The rows are grouped in 3 ways, from coarse to fine. Each group lies inside one group of the grouping before and may be the whole of it. The rows also spread widely along 10 directions, which tell nothing about the answers.
(in the rows, 128 means zero)
Known rows, each followed by its group in each grouping:
[ 88 114 120 118 130 142 116 133  76 102 130 144 118 190 131 175 121 140
 119 110 127 152  65 171 125 141 108 159 125 108 150 110 124 131 119 170
 126]
q_116 tem q_250
[113 115 158 125 129 208 130 141 148 127 153 131 132 121  99 171 161 134
  69 101 123 117 140  75  90 116 134 132  43 165 155 193 118 137  79 118
 110]
q_689 Kuni q_501
[188 140 115 141 136 189 106  91 124  68 164 106 134 131 110 213 153 195
 109 129 152 122  44 143 131 129 113 115 163 181 185 117 128  69 125 114
 143]
q_689 zaz q_517
[155 139 120 122 153 170 142  86  89 121 137 109 183  89 120 192 130 130
 108 130 133 120  65 123 156 114  93 105 157 102 115 167 103  89 190 133
 142]
q_689 kad q_721
[142 125  78 129 110 227 127 128 131 165 168 101 163 147 134 190 108 143
 106 105 182 115 154 105  30 136 130 147  86 218 166  94  96  87 104 127
  99]
q_116 kup q_272
[113 119 120 114 135 145  96 143  71 150 150 129 166 168 138 162  72  97
 148 110 126 162  71 145 133 108  70 143 125  91 102 118 128 147 162 189
 154]
q_689 zaz q_630
[197 123 146 120 129 177 117 116  75 103 217 126 136  97 125 190 125 146
 112 140 121 132  95 130 102 107  89 113 123 146 159 118 124  88 159 143
 196]
q_689 zaz q_196
[130 141 160 114 142 144 149  77  56 154 120 180 146 137 123 165 137 102
 103 119 142 134  94 119 144 102 118 178 158  96 112 202 129 171 175 147
 129]
q_116 tem q_560
[149 113 163 156 127 180 162  97  81 150 176 157 140 125 164 183 112 159
  91 154 110 105 102 138 136 145 104  91 141 120 144 159  63  68 163  97
  99]
q_116 kup q_59
[ 86 131 135 135 113 186 146 131  93 134 136 148 125 159 177 160 141 142
 100 172 100 126 127 142 104 176 145 177  80 108 154 129 106  87 110 128
  57]
q_689 Pafe q_692
[104 108 160 129 132 166 129 148  87 105 178 130 124 130 150 178 130 148
 108 128  92 137  86 132 118 139  91 103  78  95 148 142  95  95 123 161
 121]
q_689 Kuni q_946
[113 121 150 120 126 167 131 134  85 124 178 139 127 138 139 178 142 129
 110 108 125 145 104 111  77 118 104 142  79 120 150 153 114 129 123 177
 127]
q_689 Kuni q_946
[143 133 118 140 126 196 107 109 124 134 146 108 155 157 135 190 126 150
 136  99 164 135  79 102 105 117 106 142 125 166 151 145 125 121 124 155
 102]
q_689 Kuni q_946
[144 109 145 112 122 173 105 155  84 107 183 134 133 120 137 168 105 138
 113 162  88 139 114 147 124 135 105 136  90 115 146  96 131  91 131 134
 169]
q_689 zaz q_196
[122 123 153 116 130 163 139 131 103 136 165 180 121 142 107 155 131 132
  63 142  97 125 124 146 119 121 134 147  90 122 136 161 119 118 117 104
 143]
q_689 zaz q_196
[ 46 121  68 120 127 146  80 150 123  93  76 126 126 251 105 173 111 154
 131  80 153 154  41 192 127 152 124 187 127 132 158  75 152 144  70 164
  93]
q_116 kup q_272
[149 118 245 169 119 194 104 130  98  78 159 143 105 130 176 178 146 166
 135 138  93 148  77  79 163 137  90 137 105 108 172 186 147 160 102 151
 110]
q_689 zaz q_630
[170 139 122 127 131 213 121 105 106 144 149  96 182  86 156 189 109 131
 129 152 142 124 116  87 126 131 111 135 122 147 135 141 115  90 158 129
 114]
q_689 zaz q_517
[166 119 148 124 135 177 105 113 110 112 130 139 136 141  92 181 122 147
 108 120 135 135  92 127 156 110 127 153 143 159 153 146 155 142 127 105
 160]
q_116 tem q_250
[ 99 108 114 134 109 208  88 168 135 134 132 104 144 177 142 172  93 142
 137 109 137 141 132 111  86 149 120 165  67 172 163  85 138 131  72 146
  97]
q_116 kup q_272
[143 133 113 123 158 170 105  99 139 143  93 144 171 154  70 163 103 132
  88 126 129 120  65 152 208 108 129 133 164 133 100 176 131 127 145  72
 140]
q_689 zaz q_630
[131 113 126 119 128 183 104 147  91 142 134 124 167 131 163 157  67 123
 128 191  84 137 116 153 172 156 117 147 117  98 111  93 115  79 157 106
 128]
q_689 zaz q_630
[172 127 102 102 144 146 137  84  79 152 151 162 153 146  74 176 107 124
  80 123 147 118  84 178 138  90 123 133 181 152 121 138 108  99 182  91
 188]
q_116 tem q_560
[113 122 175 158 125 143 148 109  65 134 168 190 109 188 162 161 130 151
 100 145  97 137  68 169 143 140  97 128 135  79 143 170  97 111 145 141
  96]
q_689 Pafe q_692

New rows, each followed by its group in each grouping:
[112 105 126 129 131 151 115 137  77 123 140 138 138 171 143 172  87 147
 121 139 109 140  72 178 155 146  99 130 140 102 136 102 108  99 143 138
 131]
q_116 tem q_250
[123 142 113 122 125 196 122 119 142 113 130 145 124 158 104 170 155 164
  73 137 133 116 114 140 110 147 161 171  99 169 163 137 134 105  83  89
 101]
q_689 zaz q_196
[148 144 115  92 127 196 123  99 109 168  92 147 165 125  98 158 126  96
  96 140 151 122 161 102 123 112 175 222 122 171 121 151 164 155 139  91
 129]
q_116 tem q_560
[133 138  46  95 127 165 116 115  88 107 156  98 153 153 104 188 136 131
 114 118 158 135  82 176  67 130 119 164 121 153 152  69 128  75 144 162
 154]
q_689 Pafe q_692
[119 135  80  76 157 151  92 124 108  99 104 101 178 113  60 173 129  97
 108  99 141 144  70 136 146 101 113 162 116 110 108 134 170 151 145 163
 186]
q_689 zaz q_196
[135 132 117 120 117 202 154 120 101 134 200 126 136 112 147 188 148 146
  83 136 139 119 138 116  35 139 125 132  72 168 168 121  86  72 117 139
 113]
q_689 zaz q_517
[ 91 125 157 130 140 165 122 126  84 138 104 133 167 127 153 157 115 103
 126 149  94 138  86 115 179 144  99 145 105  56 103 180 128 143 152 156
  95]
q_689 Pafe q_692
[148 139 133 109 144 164 146  97  85 166 152 162 164 108 111 165 120 101
  85 136 127 125 122 120 123 100 123 144 125 119 108 183 113 128 173 117
 148]
q_689 zaz q_517
[ 74 102 179 149 140 178 131 143 116 109 120 123 144 128 145 179 128 150
  99 115  96 119  76 109 163 156  90  85  77  88 142 184  90 126 104 144
  75]
q_116 kup q_59
[139 123 151 131 125 179 142 109  83 165 157 147 148 145 146 176 111 122
 115 112 146 135 121 105 100 112 107 147 121 139 137 162 110 143 148 151
 117]
q_116 tem q_250
[ 89 128 153 124 133 137 155 116  63 147 151 179 130 159 142 155 135 110
  87 134 100 136  94 155 119 131 109 148 107  70 120 177 105 128 152 152
 108]
q_689 Pafe q_692
[ 44  89 126 107 129 132 149 172  94 125 156 186 103 184  99 150 117 134
  41 126  72 123 118 207 101 152 132 121  53  98 140 118  80  93  95 106
 130]
q_116 kup q_59
[106 123  82  93 147 174 109 139 127 163 107 109 193 121  76 159 102  82
  95 116 127 128 121 124 134 110 122 146  82 122  95 148 137 134 143 133
 144]
q_689 Pafe q_692
[191 120 157 134 125 198 118 107 129 121 169 156 124 127  97 177 137 164
  85 150 115 115 121 125 136 111 150 142 124 184 164 158 135  94 125  62
 155]
q_689 Kuni q_946
[120 127 137 132 129 132 144 111  62 136 192 181 112 191 135 169 122 137
  91 106 126 143  66 179  93 111  88 128 139 110 138 142  90 115 147 157
 145]
q_689 zaz q_630
[ 89 123 154 120 133 160 142 138  73 146 165 150 146 127 161 156 116 113
 103 134 100 135 106 124 113 137  89 131  80  72 118 161  94 124 139 171
 108]
q_689 zaz q_196
[121 143 151 135 120 156 155 100  76 120 172 184 101 162 149 173 160 155
  83 138 126 133  96 149  88 139 134 164 123 127 165 155 110 105 123 131
 104]
q_689 zaz q_517
[ 69 141 108 131 123 145 133 126  84 143 161 160 120 217 148 167 127 135
 110  90 153 148  67 159  66 130  95 161 111 114 142 131 101 135 110 198
  85]
q_689 zaz q_196
[123 112 121 116 123 157  97 153  75 115 168 118 140 157 131 171 103 118
 140 124 113 159  86 151 105 124  83 142  94 108 143  93 146 118 138 186
 164]
q_689 Pafe q_692
[166 103 171 136 140 175  82 129 112 123 143 119 155 143  92 183  90 138
 129  95 131 142  67 109 177  87  72  99 138 143 135 160 147 160 133 140
 178]
q_116 tem q_560
[147 114 194 160 121 197  90 142  99 124 147 115 154 128 191 175  85 148
 164 158  98 149  89  85 178 142  78 124 116 102 141 144 135 128 130 153
  99]
q_689 zaz q_517
[180 121 170 167 117 181  93 122  83 120 199 130 130 177 171 187  91 164
 162 119 141 155  56 126 122 112  59 116 155 143 160 117 124 122 142 173
 142]
q_689 zaz q_630
[104 115  91 121 121 186  95 145 117 161 116 122 164 186 124 166  79 119
 132 102 155 141 118 129 102 128 118 173 107 158 132 100 134 139 111 145
 114]
q_116 kup q_272
[112 127 154 143 126 159 147 102  54 133 155 153 132 153 182 181 123 143
 124 130 128 132  82 133 117 144  96 143 141  94 148 145  91 110 154 160
  93]
q_116 kup q_272
[173 126 150 140 139 184  98 112 109 149 158 120 171 130 121 181  92 124
 135 108 146 140  81  88 143  88  77 118 137 143 124 168 138 150 150 151
 151]
q_689 zaz q_517
[156 137 149 146 128 200 166  91  94 200 172 156 172 106 169 167 102 124
  91 169 126 106 142 100 120 130 119 117 123 132 114 182  65  81 173  95
  86]
q_689 zaz q_517
[123 115 148 110 121 197 106 160 117 114 161 112 141 114 123 169 128 118
 103 122 112 142 137  99  86 127 115 149  46 143 146 130 142 133 100 148
 149]
q_689 zaz q_630
[111 121 135  97 154 151 100 115  75 122  84 104 187 108 112 175 105  90
 144 110 130 151  62 108 192 110  87 151 138  71  95 164 154 173 170 180
 154]
q_116 tem q_560
[136 115 245 169 116 181 155 110  61 169 164 189 121 140 203 161 114 131
 122 150 100 138 128  82 149 133  98 145 121  88 140 212 105 161 143 141
  80]
q_116 tem q_250
[158 104 123 109 129 221  88 150 138  88 126  82 162  78 103 186 121 147
 105 152 109 115 141 104 139 146 144 144  81 178 164  94 151  89 103  83
 157]
q_116 kup q_272
[ 74 135 110 139 133 150 132 119 100 142 135 157 132 214 136 166 120 141
 100  98 143 140  52 170 114 136 101 138 129 109 129 148  91 125 119 158
  85]
q_689 zaz q_630
[126 121  85 112 140 169 101 126 104 149 116 107 175 162 105 179  87 118
 129  95 161 142  85 139 132 110 101 149 137 148 121 114 129 138 143 155
 141]
q_116 tem q_250
[128 126 125 107 134 186 131 125 120 121 140 134 142 116  85 168 156 122
  68 126 119 118 128 123 104 119 142 152  74 146 146 162 138 118 115 112
 142]
q_689 Pafe q_692
[159 136 124 130 149 144 135  87  76 165 166 166 161 154 117 171  94 125
 103 122 136 125  57 163 151  95  83 107 177 104 102 168  91 110 188 131
 151]
q_689 zaz q_196
[108 121 108 115 139 177  86 145 112 132  95  94 189 139 122 168  81 107
 151 129 115 152  84 123 178 127  98 152 114  96 101 121 151 136 146 153
 131]
q_689 kad q_721
[135 135  93 132 126 216  97 112  94 129 117  49 199 116 183 206 101 128
 190 106 183 143  86  76 104 142  82 157 129 142 145  95 128 121 149 203
  90]
q_116 kup q_272
[114 115 164 132 128 178 133 137  99 108 157 138 127 128 138 170 144 139
  92 144  90 126 104 127 129 145 109 123  78 101 151 162 112 106 119 137
 111]
q_689 Pafe q_692
[128 142 137 157 145 171 117  90 121 138 109 136 161 173 117 178 125 141
 119 103 147 125  39 126 177 115  95 121 160 118 126 198 121 142 142 141
  91]
q_689 Pafe q_692
[143 144  73 116 132 172 114 104 110 150 140 116 172 171 101 184 109 122
 126  85 179 143  81 135  88  93 105 157 144 164 125 121 132 128 151 159
 141]
q_689 kad q_721
[144 143 131 123 122 159 118 101  73 126 136 152 138 172 142 173 125 127
 144 126 140 158  88 137 115 115 115 201 153 119 139 125 160 143 153 159
 137]
q_689 kad q_721
[155 107 105  98 153 174 122 121  86 162 141 102 207  70 101 179  75  87
 112 132 121 116 120 118 147 106  96 104 118 114  92 137 107 104 196 123
 179]
q_116 kup q_59
[143 118 188 142 120 192 115 133 120  79 152 152 102 140 130 170 150 175
  86 158  89 128 102 129 147 149 138 147  99 143 177 148 136 108  90  85
 122]
q_689 zaz q_630
[ 77 113 125 113 121 180  89 174 119  76 136 103 125 162 131 170 132 145
 119 112 109 156  88 136 103 152 109 157  51 126 163  95 146 128  71 172
 123]
q_689 zaz q_630
[109 146  64 112 137 218 109 122 146 108 115  55 183 109 125 196 140 152
 114 120 161 114  87 109 109 159 121 131  89 157 143 113 109  82 104 154
  80]
q_689 zaz q_196
[139 129  55 117 113 209 105 124 104 180 134  93 185 172 153 179  68 132
 148 135 172 128 124 142  87 138 118 166 133 184 131  53 106  78 142 136
 103]
q_116 tem q_560
[164 128 149 149 131 236  90 125 148 101 133  51 182  89 142 204 128 154
 152 114 145 132  91  52 141 126  84 112  99 162 155 151 138 121 118 157
 108]
q_689 kad q_721
[150 105 141 141 120 200  85 143 139 175 111 144 159 187 114 153  55 142
 119 147 120 127 121 135 186 122 128 145 136 171 125 124 139 130 116  69
 122]
q_116 tem q_560
[173 146 169 127 137 146 139  71  44 103 156 162 130 113 138 182 166 123
 120 144 122 140  75 127 136 111 112 171 160  91 145 177 151 135 187 157
 151]
q_689 Pafe q_692
[118 150  57 118 130 219 118 112 157 183 119  97 190 153 111 175 110 124
 101 104 185 114 124 105  80 124 133 154  99 191 119 135 106 111 111 130
  78]
q_689 zaz q_196
[122 134 173 148 107 180 150 116  75 139 179 169 111 168 186 168 139 147
 117 138 120 142 121 118  77 139 112 167 103 124 160 145 110 117 125 156
  87]
q_689 kad q_721
[118 120 152 105 123 187 112 135 105 128 108 140 140 129 117 162 132 120
 103 139 114 134 146 107 130 132 150 193  84 142 141 143 159 150 107 116
 127]
q_116 tem q_560
[ 81 110 125 123 132 178 101 156 114 105 115 101 151 143 144 174 114 142
 131 131 102 139  77 130 156 155 106 128  80  96 134 125 116 105 108 158
  94]
q_689 Kuni q_946
[114 129 124 137 136 186 129 109 102 173 131 121 177 142 143 181 103 118
 127  90 162 128 101  91 108 117  93 134 119 132 121 166 102 148 144 163
  91]
q_116 kup q_272
[108 130 132 104 136 164 147 125  74 145 165 145 149 122 138 163 127 102
  92 128 114 135 115 128  92 125 108 144  90  97 115 153  99 121 151 154
 134]
q_689 zaz q_630
[106 121  86 118 119 166  95 150 107 154 139 135 156 209 135 155  65 127
 130 133 127 150  91 179 122 138 112 160 122 137 122  76 121 104 127 134
 127]
q_689 zaz q_630
[143 132 121 146 129 207  82 128 161 133 128 101 156 183 101 181 113 151
 127  78 169 140  74 102 118 106 101 137 113 191 148 145 142 152  90 143
 113]
q_689 zaz q_630
[148  95 171 112 116 158  93 165  62 104 183 148 121 132 145 162  95 128
 138 167  72 159 121 146 133 128 108 161  94 104 150  93 157 107 141 140
 185]
q_689 Kuni q_946
[125 133 118 142 137 200 107 122 155 145 128 115 162 165 105 176 113 147
 101  97 154 125  78 116 131 118 106 118 112 166 132 160 108 128 106 121
 100]
q_689 zaz q_630
[143 123  67 124 117 185  82 141 127 154 124 119 170 201 121 165  59 140
 143 146 136 146 101 174 137 129 124 172 148 166 126  54 144  86 136 103
 135]
q_689 kad q_721
[ 42 120 119 108 136 159 109 153 109  50 103 105 119 158 123 180 170 152
 110 111 105 147  57 144 135 167 121 156  70  87 159 129 132 121  75 178
  91]
q_689 Kuni q_501
[120 131 171 128 125 185 127 111 100 127 114 150 131 135 132 172 149 124
 111 106 141 134 124  79 114 123 135 191 104 133 151 183 154 181 112 142
 104]
q_116 kup q_272
[118 134  88  85 124 153 127 129  62  71 180 110 125 124 122 190 174 124
 107 113 134 148  93 158  40 134 111 172  78 124 174  87 141  95 133 198
 169]
q_689 Pafe q_692
[ 94 123  59  89 157 154 104 116  99 144  72  97 205 136  90 173  88  92
 131 106 149 135  71 148 166 124 111 155 142 103  89 122 135 137 168 151
 136]
q_116 kup q_59
[123 142 123 119 128 199 127 113 114 147 132 112 169 120 123 175 146 105
 113 110 153 132 127  78  84 116 120 171  79 147 134 168 141 148 126 165
 104]
q_689 Pafe q_692
[ 47 130 142 111 163 120 154 123  77 181 114 179 166 147 112 142 105  75
  76  99 105 131  75 138 164 109  85 114 101  29  64 227  85 170 159 169
 108]
q_689 zaz q_196
[117 104 154 152 137 185  82 154 117 112 134  79 174 140 142 181  93 137
 157 112 113 146  50 104 172 131  48  84  95  95 131 149 126 132 125 185
 115]
q_689 Pafe q_692
[ 97 133 142 147 133 160 114 125  93 154 138 148 149 191 156 163  94 133
 136 111 133 146  59 132 146 125  77 132 132  92 119 160 111 148 134 174
  92]
q_689 zaz q_196
[ 55  88 166 140 115 190 122 181 109  83 128 132 110 148 181 165 116 175
  98 175  55 123 117 154 154 211 128 129  53  89 174  95  93  71  70 106
  65]
q_116 kup q_272
[112 115  72 115 127 197  88 159 136  95 133  63 165 139 116 187 115 151
 122 130 124 128  84 152 118 157 107 121  78 147 156  71 125  69 104 145
 124]
q_689 Pafe q_692
[135 126  89 114 140 224 124 131 157 152 124  92 194  86 108 171 104 134
  74 165 116  92 138 118 150 150 141 106  85 154 117 134  89  58 126  67
 106]
q_689 zaz q_196
[111 119 115 116 130 180 133 140 110 113 162 135 135 132 130 169 125 155
  73 162  96 114 110 164 121 161 130 120  86 123 146 114  90  60 113 103
 119]
q_689 zaz q_196
[122 136  89 146 142 210 115  96 137 148  87  84 187 160 141 193 103 157
 134 112 176 119  62 119 161 148 110 122 158 157 136 139  95 104 129 129
  58]
q_116 tem q_250
[ 91 130  69  61 145 149 113 145 102  86 122 115 146 125  66 172 151 102
  78 104 126 144  99 165  88 126 140 178  73 125 131 104 150 121 116 152
 183]
q_689 zaz q_630
[ 85 118  65  92 136 145 129 129  83 129 130 135 147 176 109 170 106 130
  90 126 131 130  83 202 112 146 124 145 125 123 128  82  96  81 134 132
 135]
q_116 tem q_560
[126 118 138 132 140 161  87 132 103 111 112 128 159 150 132 166  84 138
 137 159  96 146  58 151 213 140 104 138 148  91 120 125 143 115 142 123
 130]
q_689 zaz q_517
[131 128 120 124 126 178 152 101  65 116 162 123 138 123 167 191 134 153
 111 147 134 125  98 145 104 158 117 138 133 122 159 114  85  74 154 145
 107]
q_116 tem q_250
